The rows come from 4 hidden closed curves, with some noise, and rows from the same curve form a group. Each curve winds through 4 dimensions. The rows are also pushed far along 3 directions, which tell nothing about the answers.
In the rows, zero is written as 128.
Known rows, each followed by its group:
[129 116 127 135 121 103 131 134 110 128 146 133 124 106]	Q_653
[140 129 119 107 120 148 118 129 129 142 154 116 144 113]	Q_653
[144 105 101  93 129 120 157  90 108 158 127 133 130 109]	Q_653
[134 129 130 100 143 125 120 141 142 150 111 138 140 110]	Q_81
[143 135 124 120 107 134 140 100 126 105 170 112 131 106]	Q_81
[126 139 151 119 116 111 130 130 124 122 152 136 124 103]	Q_81
[ 95 145 125 222  97 168  80 143 104  98 153  67 104 169]	Q_374
[124 109 115 117 123 107 148  96 101 140 147 128 119 119]	Q_468
[144 139 143 111 137 115 144 122 149 126 117 143 133 133]	Q_653
[141 134 134 101 128 106 132 108 127 154 152 132 134 117]	Q_653
[116 132 129 184 102 104  96 114  80 143 181  83 101  90]	Q_81
[120 139 182 114 145 144 127 173 163 121  54 147 125 157]	Q_374
[ 93 121 156 146 148 106 110 148 106 180  83 128  97 134]	Q_468
[148 131 115 106 104 125 141  86 111 129 193 110 132  75]	Q_81
[147  94 106  72 147  90 150  65  88 230 121 128 122  89]	Q_374
[120 118 123 136 122 141 122 110 106 154 122 104 116 135]	Q_374
[165 111  85  98 125  83 141  90 111 145 197 135 155  68]	Q_468
[150 114 116  61 142 113 170  97 141 134 124 164 144 120]	Q_468
[109 112 115 165 101 144 107 118  81 141 155  82 108 127]	Q_374
[140 154 179  69 175 116 160 147 201 128  43 190 140 158]	Q_468
[135 101 104 130 126  49 130  77  67 186 179 115 112  73]	Q_81
[124 134 112 161  73 180 126 129 120  38 217  95 143 145]	Q_374
[133 126 132 124 134 117 133 127 140 109 114 136 135 140]	Q_81
[126 117 112 107 116 134 140 109 113 132 154 131 133 142]	Q_374
[129 157 154 134 111 152 119 142 150  92 141 119 127 120]	Q_81
[ 92 116 144 146 131  84 112 110  65 209 109 114  75 111]	Q_81
[143 168 167 108 144 164 134 191 221  44  84 173 163 168]	Q_468
[150 118 117 120 105 153 136 105 119 118 169  97 139 102]	Q_374
[116 138 134 161 151 110 110 138 135 141  64 129 109 167]	Q_468
[132 105 105 162 115  73 116 102  68 171 181 101 110  71]	Q_653
[132 136 129  69 160 134 128 147 158 174  93 169 150 144]	Q_374
[148 111  79 126 127 102 125  98 104 148 161 119 138 100]	Q_468
[146 111 112  79 122 133 162  82 120 136 168 130 141  95]	Q_468
[ 96 130 155 168 113 142 110 151 111 111 139 105 107 132]	Q_468
[146 139 144 110 138 150 152 137 172  94  82 150 139 150]	Q_653
[191 124  96  60 128 118 169  72 149 135 180 140 167  73]	Q_653
[111 142 156 108 138 151 111 170 151 134  91 145 133 158]	Q_653
[125 143 118 128 121 150 113 151 143 110 164 137 148 148]	Q_374
[121 142 141 162 106 118 108 134 110 113 170 104 115 101]	Q_81
[139 122 106 117 102 164 132 104 118 112 174 103 141 122]	Q_653

New rows, each followed by its group:
[135 154 146 138 130 153 118 144 163 106 119 121 137 150]	Q_374
[125  96 103 113 120 103 134 105  88 147 150 124 128 109]	Q_81
[ 99 140 156 163 120 117 101 138 108 141 133 109 102 156]	Q_653
[144 114  91 148 105 104 121  64  74 171 205  77 119  83]	Q_653
[124 141 107 127 123 147 117 129 135 127 160 131 141 151]	Q_374
[147 136 115 137 116 150 121 115 132 122 153 100 138 112]	Q_653
[108 101 126 126 143  98 119 105  78 217  93 112  96 124]	Q_374
[145 113  87 142 102 105 141  75  93 113 200 105 131 100]	Q_468
[100 143 193 153 140 147 112 189 154 112  43 132 106 176]	Q_374
[157 138 125  99 124 130 148 107 152 110 165 136 151 122]	Q_374
[ 99 131 115 217  76 200  90 157 111  32 166  60 123 162]	Q_81
[134 128 136 120 119 161 131 127 134 121 121 111 132 133]	Q_374
[129 120 121 134 128  91 140 104 113 127 139 136 119 128]	Q_468
[155 135 115  77 116 195 156 125 177  62 148 138 170 129]	Q_468
[126 138 143 135 129 116 113 143 133 122 132 127 128 114]	Q_81
[103 134 115 156 124 126  98 142 108 149 152 122 121 152]	Q_374
[134 121 111 108 113 149 136 102 116 134 150 112 134 128]	Q_653
[147 107  68 123  89 147 134  71  84 131 235  86 144  92]	Q_374
[115 145 159  72 168 139 130 181 182 148  52 190 145 184]	Q_374
[113 140 143 181 114 117 112 124 110 121 143 102 106 150]	Q_374
[129 135 147 116 136 112 128 149 140 135 131 151 134 132]	Q_374
[128 122 120 130 126 135 114 123 117 152 148 108 131  96]	Q_468
[148 113 121  78 121 114 161  98 120 137 160 142 142 106]	Q_374
[138 140 142  89 126 175 137 165 176  74 135 150 164 126]	Q_468
[126 159 163 138 148 151 108 174 179 105  81 138 137 149]	Q_468
[123 135 143 155 138 128 114 157 137 128  88 127 118 135]	Q_653
[166 129  97 114 102 142 122 112 126 116 219 104 164  66]	Q_653
[113 118 132 141 140 118 115 148 127 127  91 131 125 153]	Q_81
[117 139 168 113 139 138 146 159 163  97  65 167 123 179]	Q_653
[131 123 119 126 121 122 146 111 126 104 139 133 130 138]	Q_468
[111 132 149 112 130 119 123 128 112 162 111 131 107 115]	Q_81
[119 125 133 164 127  84 129  93  97 150 137 110  98 126]	Q_468
[105 125 156 146 144  99 115 129 106 177 110 122 100 115]	Q_468
[136 104 123  59 144  89 159 104 117 166 115 168 133 112]	Q_81
[142 101  84 118 103 135 137  81  84 147 187  98 132  92]	Q_653
[145 134 124 117  95 118 132 109 111 107 218 113 137  66]	Q_81
[147 158 146 111 115 167 133 136 169  77 145 127 147 119]	Q_81
[128 142 112 133 112 180 122 131 146  92 156 115 145 159]	Q_374
[128 122 119 118 134 125 143 114 130 121 105 138 126 152]	Q_468
[121 107 124 115 137 114 134 130 109 166  95 138 117 123]	Q_653
[127 145 150 131 141 111 124 138 144 138 114 138 124 146]	Q_374
[144 137 130 134 125 138 141 120 146 100 125 126 133 130]	Q_653
[120 151 152 142 151 135 111 183 177  97  60 156 135 175]	Q_468
[ 86 113 113 202  91 135 100 120  60 127 170  74  90 155]	Q_374
[117 130 127 207 104 153 111 142 113  81 126  88 107 142]	Q_653
[110 132 160 108 145 127 140 155 151 118  75 163 122 163]	Q_468
[121 131 148 105 122 110 133 129 117 140 139 141 120 103]	Q_81
[168 104  91  34 148 105 154  67 115 221 146 141 153  75]	Q_653
[134 126 117 143 117  94 118 112 100 148 189 116 127 104]	Q_374
[123 112 125 143 142 111 136 119 108 160  80 129 106 131]	Q_653
[130 119  97 144 118 138 117 125 119 114 140 114 134 130]	Q_468
[144 140 131 115 121 127 133 105 131 130 149 119 129 102]	Q_81
